There are 11 hidden switches. A switch that is on adds its own fixed numbers to the row, and there is some noise. The rows also spread widely along 13 directions, which tell nothing about the answers.
In the rows, zero is written as 128.
Known rows, each followed by its switches (1 for on, 0 for off):
[118 113 142 135 141 110 137 123 138 102 118 112 144 151 120 129  73 123
 146 125 109 122  89  95 145 104  81  94] => 1 1 0 1 1 0 0 0 1 0 0
[116 123 164 111 108 121 117 124 137 121 169 129 139 114 121 103  82 133
 122 141 115 111 108 102 143 139  98  81] => 0 1 0 0 0 0 0 0 1 0 1
[104 127  78 161 149 105 105 130  88 119 115  83 143 139 148 116 119 144
 148 150 135 139 125 145  78 150 137 151] => 0 0 0 0 0 1 0 0 1 0 0
[ 76  91 140 122 148 107 106 107  95 149 180 131 146 139 146 113 109  80
 151 116 103 106  75 124 168  94  95 100] => 0 0 1 1 0 0 0 1 1 1 1
[ 86 113 149 134 123 110 151 150 113 105 115 110 116 137 150  94 139 105
 112  82 135  95 168 117 127 121 154 127] => 0 1 0 0 0 0 0 0 1 0 0
[140 129 152 114 164  96  85 109 130 106 128 110 131 147 116 111  79 135
 165 100 122 109 108  97 139 151 107  89] => 0 0 0 1 0 0 0 1 1 0 0
[133 121 141 126 113 118 131  89  68  93 120 112 158 137 169 114  99 109
 167 145 124 127 133  89 117 116 139 152] => 0 1 0 1 0 0 1 0 0 0 0
[118 127 144 162 164 146 116 100 122  89 135 109 121 163 150  99 122 107
 137  54 126  93 114 155 163  98 100 130] => 1 0 1 1 0 0 1 0 1 0 0
[ 86 118 194 116 172  99 110 151 153 150 122 100  92 138 120 136 113 125
 153 100 140 128 119 116 203 118 111  82] => 1 1 0 1 0 1 1 0 0 0 1
[ 79 108 138 142 187  97  48  96  71  97 150 114 136 167 125  93  70 105
 159  83 130 107  92 144 129 125  93 103] => 0 0 1 1 1 1 1 1 0 0 1
[ 70 121 141 110 137 129 128 177 157 141 136  80  98 118 169 146 138 132
  96 114  90 110 148 152 166 101 155 139] => 0 0 1 0 1 0 1 0 0 0 0
[ 96  99 109 125 132 131 168 130 155 137 101 141 187 168 110 141  82  70
 155 127 130 126  92  91 131 100 119  80] => 1 1 1 1 0 0 0 0 1 1 0
[ 58 124 165 130 124 143 125 135 124 148 127  95  94 133 133 130 133 114
 114 132 166 144 152 138 165 139 139 113] => 1 1 0 0 1 0 1 0 0 0 1
[116 103 105 139 169  79 156 124 125  96  90  85 151 162 125 114  98 117
 161  68  86 119 105  81 125  89 110 114] => 0 1 1 1 0 0 0 1 1 1 0
[ 96 100 168 112 136  79 150 149 101 120 129  99 120 125 192 132 128 115
 152 115  75 101 126 101 168  71 135 138] => 1 1 0 0 1 1 0 0 0 1 0
[106 124 122 131 130 146  98  93 115 135 158 144 164 133 132  85 140 104
 147 125 156 141 151 125 117 136 141 117] => 0 1 0 1 1 0 0 1 0 0 0
[107 117 126  96 139  86 123  99  63  67  71  68 109 142 118 130 129 137
 129  94 138 196 209  57 103 115 159 166] => 0 1 0 1 0 0 0 0 0 0 0
[ 64 120 164  83  76 173 139 100 160 156 177  61  72 127  86 172 120 101
  22 124 143 153 137  99 208 142 117  90] => 0 1 0 0 0 0 0 0 1 0 1
[ 74  97  89 113 157 125  90 130 116 135 168  94 161 139 154 122 134 117
 120 121  67 143 113 149 123  87 116 142] => 1 0 1 1 1 1 0 0 1 1 1
[ 96 128 105 106 157 135 101 131 161 128 128 107 132 148  92 163  76 127
 110 101 117 147 113 135 154 112 110  92] => 0 0 1 0 0 0 1 0 0 0 1
[ 85 112 107 145 129 102 147 186 197 137 126 113 162 146 116 100  78 124
 113 113 116  75  98 122 115 139 113  65] => 0 0 0 0 1 1 1 0 0 0 0
[111 128 123 132 126 172 114 110 128 123 140 141 174 141 157 121 122 101
 157 143 132 151 145 144 126 103 135 140] => 0 0 1 1 1 0 1 1 1 0 1
[132 135 150 136 172 101 132  84  92  98  80  83  90 168 124 145 123 119
 175  69 152 158 155  89 170 106 132 134] => 0 1 0 0 1 0 0 1 0 0 1
[101 116 111 101 133  91 107 176 161 139 171  78 132  99 164  93 132 171
  98 123  51  92 133 120 116 135 137 124] => 0 0 0 0 1 0 0 0 0 0 0
[139 136 120  97 135 136 102  76 109  92 135  32 106 149 141 155 102 138
  98  93  82 130 121 101 154 123 129 155] => 0 1 0 1 0 0 1 0 0 0 0
[ 99 122 128 130 101 137 138  99 109  99 132  98 123 133 114 124 123 120
  96 125 152 167 156 103 131 121 111 135] => 0 0 0 1 0 0 0 0 1 0 0
[129 133 205 112 118 136 146 131 137  75 122 116  95 139 142 145 105 118
 114  76 125 115 162 117 187  87 120 122] => 0 1 0 0 0 1 0 0 1 0 1
[121 128 159 173 142 108 174 125 128 131 112  80  99 142 155 116 126 127
 167 116 137 112 105 112 171 119 101 120] => 1 0 1 0 0 0 0 0 1 0 1

New rows. What belongs after each?
[153 142  95 121 140 160 120 132 175 156 150 127 173 137 164 163 112 127
 163 156  86 128 100 149 144 107 132 126] => 0 0 0 0 1 0 0 1 1 0 1
[107 118 131 150 107 163 184 119 125 102 129 160 154 141 149 132 134  79
 124 100 136 142 154 134 157  47 121 139] => 0 1 1 0 0 0 0 0 1 0 1
[ 65 115  94  85 130 138  81 149 129 162 152 101 137 119 137 176 116 124
  97 183 101 159 130 146 124 130 152 130] => 0 0 0 0 1 0 0 0 1 0 0
[133 149 165 142 161 134  78  75  64  92 139 120  99 134 152 124 117 133
 167  97 150 142 139 155 168 110 115 147] => 0 1 0 0 0 0 1 0 0 0 1
[ 99 122 112 119 134 154 117 103 154 165 155  95 133 137 129 134 154 109
 116 126 126 150 127 121 169 122 125 119] => 1 0 0 1 0 0 1 0 1 0 0
[ 66  82  79 160 173  87 150 105 117 144 132 101 151 174 121  70 161  76
 141  39 116 102 104  98 150  85 110  98] => 1 1 0 1 1 0 1 0 0 1 0
[118 106 172 118 184  87 102  93 100 100 148 166 123 140 132 102 129 101
 171  48 119 129 135 104 194  49  91 106] => 1 0 1 1 0 0 0 0 0 0 0
[160 143 139  68 108 135 130  94 146  88  98  92 128 130 114 178  96 150
 123 134 107 189 182  58 151 112 141 136] => 0 0 0 0 0 0 1 0 1 0 0
[ 95 129 162 147 113 187 141  84 104  84 138 127 118 164 158 124 137  65
 105  63 162 120 168 152 174  76 134 155] => 0 0 1 1 1 0 1 1 0 0 0
[ 81 109 152  90 148 106 112 146 104 117 100 108 127 148 147 115 125 105
 140  93 125 113 172 109 116 145 182 118] => 1 1 0 0 0 0 0 1 1 1 0
[ 77 101 113  93 127 131 111 124 100 109 122 112 157 152 153 155 101  94
 118 143  96 144 137 111 125  91 139 144] => 1 0 0 1 1 0 1 0 1 0 0
[130 122 162 155 134  97 135  85 101  75 116 136 149 149 108  84  52 121
 180 102 143 107  98  82 137 122  79  79] => 0 1 1 0 1 0 1 0 0 1 0
[ 76 107  74 130 123 101 135 108  94  93 101  47 127 150 105 122 107 141
  85 118 115 169 144  84  91 136 115 137] => 1 0 0 0 0 0 1 0 1 0 0
[142 134 105 132 167 141  80  62 132 114 165  97 150 170 115  96 107 122
 151  67 118 116  91 127 148 133  91 101] => 1 0 0 1 1 0 1 0 0 1 1
[141 129 177  77 130 118 117  89 141 101 104 110 118 161 102 157  67 109
 147 109 131 125 138  52 175 137 132  85] => 0 0 0 0 1 0 1 0 1 0 0
[104 117  85 105 109 160 124  93 114 134 145 124 177 155 139 143 126  75
 124 131 134 144 138 118 116 114 156 137] => 0 0 0 1 1 0 0 0 0 1 0
[158 155 132 150 115 171 140 120 179 113 131 131 164 147 138 111  84 123
 141 110 141  89 114 140 132 148 126  96] => 0 1 0 0 0 0 1 1 0 0 0
[ 97 104 121 103 164 135  99 119 130 172 158 162 171 151 157 125 153  70
 182 117 119 124 122 134 159  97 147 109] => 1 0 0 1 1 0 0 0 1 1 1
[137 125 156 100 171 118  75 113 121 114 151 137 141 146 163 163  69 108
 179 109  80  90  69 140 187  80 103 112] => 0 0 0 1 1 0 1 0 0 1 0
[ 72 108 123 136 162 116 128 144 144 117 119 116 124 156 100 155  98 118
 126  99 123 155 100 140 167  74  66  97] => 1 0 0 1 1 0 0 0 1 1 1
[ 97 118 152 112 162 114  99 159 136 123 119 130 139 126 140 108 116 123
 154 114 120 119 147 133 126 123 151 113] => 0 1 1 1 0 0 0 0 1 0 0
[ 85  90 102 111 125  75 116 117  87 119 143 147 184 138 112  94  71  97
 146 137 116 109  99  77  91 134 113  81] => 0 0 0 0 0 0 0 0 1 1 0
[ 61 108 100 155 197  97 131 161 141 161  68  96 110 173 103 162 118 103
 161 109 155 137 103 133 148 124 131  89] => 1 1 0 0 1 0 0 0 1 0 0
[ 57 117  93 180 137 118 130 125 108 148 117  96 127 136 112 132 130 127
 138 157 169 172 110 148 132 127  98 120] => 0 0 0 0 1 1 1 0 1 1 0
[123 117 144 154 179  93 124 100 119 126  98 131 144 170 118  67 120  94
 207  70 159  93 132  86 130 150 145  81] => 0 1 1 0 1 0 0 1 1 0 0
[155 132 174 141 118 170 166 109 161  78 101 131 159 194 151 123  80  65
 153  79 150  67 128 111 147 115 137 109] => 1 0 1 1 1 1 0 0 1 0 0
[ 98 125 124 117 125 137 112 137 125 134 143 113 144 133 164 116 120 117
 122 125 121 104 140 139 122 138 155 128] => 1 0 0 0 0 0 1 0 0 0 0
[124 151 156 140 117 152 113 126 153  92 142  78 119 129 117 102  85 163
 101 109 138 127 142 142 117 167 115 111] => 0 1 1 0 0 1 0 1 0 0 1
[118 131 148 158 129 150 149 133 143 135 143 127 135 128 160 118 135 114
 155 130 141 127 121 148 160 100 110 130] => 0 0 1 1 0 0 0 0 1 0 1
[126 131 143 139 127 127 122 126 154 137 134 157 167 120 131  87 110 131
 177 154 139 122 128 110 129 139 123  88] => 0 1 0 0 1 0 1 0 1 0 0
[ 81 117 180 113 111 133 147 158 138 109 113 152 120 135 122 148  91  91
 111 118 156 118 149 122 159 108 134  93] => 0 1 0 0 0 0 0 0 1 0 0
[123 117 162  77 149 131  77 127  92 120 117 139 176 166 190 134  82  67
 200 130 108  62 125 123 110 151 203 122] => 0 1 0 1 1 0 0 1 1 1 0
[ 74 105 100 145 113 161 113 112 108  90 164 116 172 162 130 115  82  87
  91 108 113 110  92 161 114  98  91 119] => 0 1 0 1 1 1 1 0 1 1 1
[ 67 105 142 134 133 130 147 134 146 152 141 154 142 139 115 114 133  84
 134  91 146 127 128 128 175  97 114  79] => 0 1 0 0 0 0 1 1 1 1 1
[137 127 121 117 171 100  93 154 148 122 107 131 168 147 135 111  75 135
 193 127 106  96 109 119  97 152 144  90] => 0 1 0 0 1 0 0 0 1 0 1
[ 46 103 140 121 142 121  94 139  91 145 125  97 126 150 147 160  97  92
 142 165 139 145 113 141 143 124 132 126] => 0 0 0 1 1 1 1 1 1 0 1
[ 75 117 117 158 153 127 124 135 137 130 146 111 137 146 133  92 124 122
 130  83 122 114 112 157 142 112 100 102] => 1 1 0 0 1 0 1 1 0 1 1
[103 109 127 128 144  88 134 122 117 111 123 119 152 133 126 101  95 127
 159 117 102 136 124  80 133  96 109 102] => 0 1 1 0 1 0 1 0 0 0 1
[ 36  97 171 110 116 125 169 170 107 131 112 133 116 129 175 130 154  75
 115  98 140 127 188 134 165  73 169 137] => 1 0 1 0 0 0 1 0 0 1 1
[ 91 118 152 158 166 112  90 122  90  89 132  98 108 160 132 121  65 115
 142 103 131  92  70 155 143 123  77 107] => 0 1 0 1 1 0 0 0 1 0 1
[140 143 131 163 135 117 143  86 125  95 123 131 118 132  90 101 128 147
 149  89 176 182 156 103 152 108  78 110] => 0 0 0 0 0 0 0 0 0 0 1
[ 85 140  97 178 147 166 133 125 123 119 103  75  96 177 137 148 137 100
 106  89 176 115 131 186 136 139 142 146] => 0 0 0 0 1 0 0 0 1 0 0
[147 152 148 178  96 146 175 103 115 101 119 122 138 131 160 102 120 127
 165 133 172 133 144 120 139 122 113 140] => 0 0 0 0 0 0 1 0 0 0 1
[ 85 118 110 126 169 145  90 116 120 150 115 101 138 174 131 139 123  78
 147 107 151 110 130 147 125 152 183 116] => 0 1 1 0 1 1 0 0 1 0 0
[ 56 113 115 135 186 100  67 161 118 123 108 106 132 147 108 134  88 132
 148 116 138 138 108 166 118 131 120 104] => 0 1 0 1 1 1 1 0 0 1 0
[134 137 124 123 182 121  70 108 108 150 132  95 134 141 155 150 103 130
 194 141 116 131  87 143 152 132 134 128] => 0 1 0 1 0 0 1 0 0 0 1
[105 117 118 125 104 114 142 113 143 163 168  78 132 117 128 122 120 128
 115 161 121 134  94  87 153 139 104 106] => 0 0 0 1 0 0 0 0 0 0 0
[130 142 154 111 115 174 134 107 159 151 120  61 121 165 152 167 119  93
 134 129 145 118 132 116 169 161 166 129] => 0 0 0 1 0 1 1 1 1 0 1
[154 143 101 141 167 130 135 128 122 108  98  40 113 155 204 152 153 136
 150  85  79 102 145 150 136 104 178 197] => 0 0 1 0 0 1 0 0 1 0 0
[109 111 153 128 172  74 111 135 100 100 113 100 108 144 148 131 111 123
 158  93 111 117 122 112 158  94 114 131] => 0 0 0 1 0 1 0 0 1 0 0
[ 87 102 100 151 144 142 130  52  89 121 139  74 133 186 127  91 165  62
 110  53 150 124 142 105 144 117 136 138] => 1 0 1 1 0 1 1 0 1 0 0
[ 53  91 113 126 136 103 130 162 112 123 124  87 150 147 150  81 122 105
 111 105 104  98 135 118  93 134 145 119] => 1 1 0 1 0 0 1 0 1 0 1
[104 124  73 126 135 151  96  93 101 135 149  90 153 158 144 129 130 107
 123 130 121 142 130 139 103 141 148 145] => 0 0 0 0 1 0 0 1 1 0 1
[114 118 133  78  91 188 111  79 130 146 176 162 188 134 142 122 140  66
 131 155 139 158 172 101 134 114 167 126] => 0 0 1 1 1 0 0 0 1 0 1
[ 60 113 137 153 151 111  80 170 100  68 133 137 146 146 126 106  30 130
 119 118 125 100  85 183  96 122  67  97] => 0 0 0 1 0 0 1 1 1 0 1
[ 90 112  88 158 149 145 110  64 106 183 129 103 165 192 111 144 105  47
 181 149 185 118  57 121 145 164 129  88] => 0 0 0 1 1 1 1 0 1 1 0
[131 147 155 171 182 121 102 150 129 104 128 146 119 130 161 139  84 148
 189 118 123 115  91 191 167  80  81 123] => 0 0 1 0 1 0 0 0 0 0 1
[ 76 100 141 115 126 120 164 123 138 148 127 120 145 154 129 104 127  67
 134  75 135 101 139  89 160 114 154  86] => 0 1 1 0 0 0 1 1 0 1 1
[ 98 125 148 137 151 140 130 146 144 136 132 157 139 144 145 118 129  97
 147  89 149 115 144 154 155 103 136 103] => 1 1 0 0 0 0 0 1 0 0 1
[132 127 152 137 147  76 173 172 144 125  57 115 137 148 144 132  89 125
 206 136 143 111 130  80 125 140 148 100] => 0 0 0 0 0 0 0 0 1 0 1
[105 102 149 132 130  65 131  82  63  88 135  79 111 148 127 102  83 124
 143 111 107 125 105  55 142 120  80 112] => 0 0 0 0 1 0 0 1 1 0 1
[133 140 154 138 120 118 156 143 157 107 115  90 119 127 127 116 112 153
 129 107 134 132 150 106 143 128 120 115] => 0 1 0 0 0 1 0 0 0 0 1
[172 143 180 126 100 153 153 117 150  89 158 172 167 128 177 110  91 120
 168 122 109  96 124 125 160  85 100 114] => 1 0 0 0 1 0 0 0 0 1 1
[ 95 116 158  91 117 126 125 148 120  96 114 102 130 146 139 169  69 110
 109 130 107 128 139 112 134 112 141 120] => 0 1 0 0 0 1 0 1 1 0 1
[ 83 116 169 108 110 159 116 133 103  82 153 137 132 125 161 135  95 111
  98 130 101 133 149 151 145  76 116 137] => 1 1 1 0 1 0 0 0 1 0 1
[ 64 102 158  94 115 141  67  81  90 129 176 119 142 131 103 108 102  92
 114 149 147 148 131 109 131 152 129  97] => 0 1 1 1 1 1 0 0 1 1 0
[115 116 113 156 146 140 129 104 131 133 132 116 172 175 144 124  91  83
 167 113 129  91  69 134 143 114 111 102] => 1 1 0 1 1 1 1 0 0 1 0
[ 94 138 127 114 200 127  52 174 136  95 129 134 105 139 146 178  79 144
 118  76  94 110 114 218 162  77 115 129] => 0 0 0 0 0 0 1 0 0 0 0
[ 59  94 153 127 149  96 108  93  89 121 132  64 107 168 110  76 131  93
 115  64 147 119 139  82 143 155 125  97] => 1 1 0 1 0 1 1 1 1 0 1
[ 94 128 179 151 155  97 103 132 135 141 145 127 100 114 115  97 124 143
 168 120 166 132 113 134 177 137  87  85] => 0 0 0 1 1 0 0 0 0 1 0
[105 101  93 164 187  89 124 136 127 148 136 140 177 149 146  83 114 104
 190 102 106  95  72 130 124  96 105  96] => 1 1 1 1 0 0 0 0 0 0 0
[ 69  91 142 118 166  57 100 103  64 101  87  87 116 169  99 145  58 107
 159 121 127 142 106  64 137 127 112  93] => 0 1 0 0 1 1 1 1 1 0 0
[103 112 118 118 144  95 129 105 149 156 165  82 106 125 109 102 155 130
 111  81 107 120 118  91 177 129 109  92] => 0 0 0 0 0 0 0 0 1 1 0
[ 61 107  80 182 152  96 170 179 198 201 119 141 166 137  92  87 132 118
 158 132 170 134  96 125 132 135  97  48] => 1 0 0 0 0 0 1 0 0 0 1
[ 54 110 116 103 130 148  94 115  80 119 159  98 121 139 141 148 112  93
  77 109 116 142 140 154 132 104 145 141] => 0 1 1 0 0 0 0 1 0 0 1
[ 79  96 141 118 110 131 153  91 118 142 135 143 162 142 105 143 100  75
 139 146 141 160 114  80 168  90 108  87] => 1 1 1 0 0 1 1 0 1 1 0
[107 124 119 120 171  98  95 134 117 127 137 142 145 105 138 148  99 159
 172 146  89 187 120 134 154  63  91 128] => 0 0 1 0 0 0 1 1 0 0 1
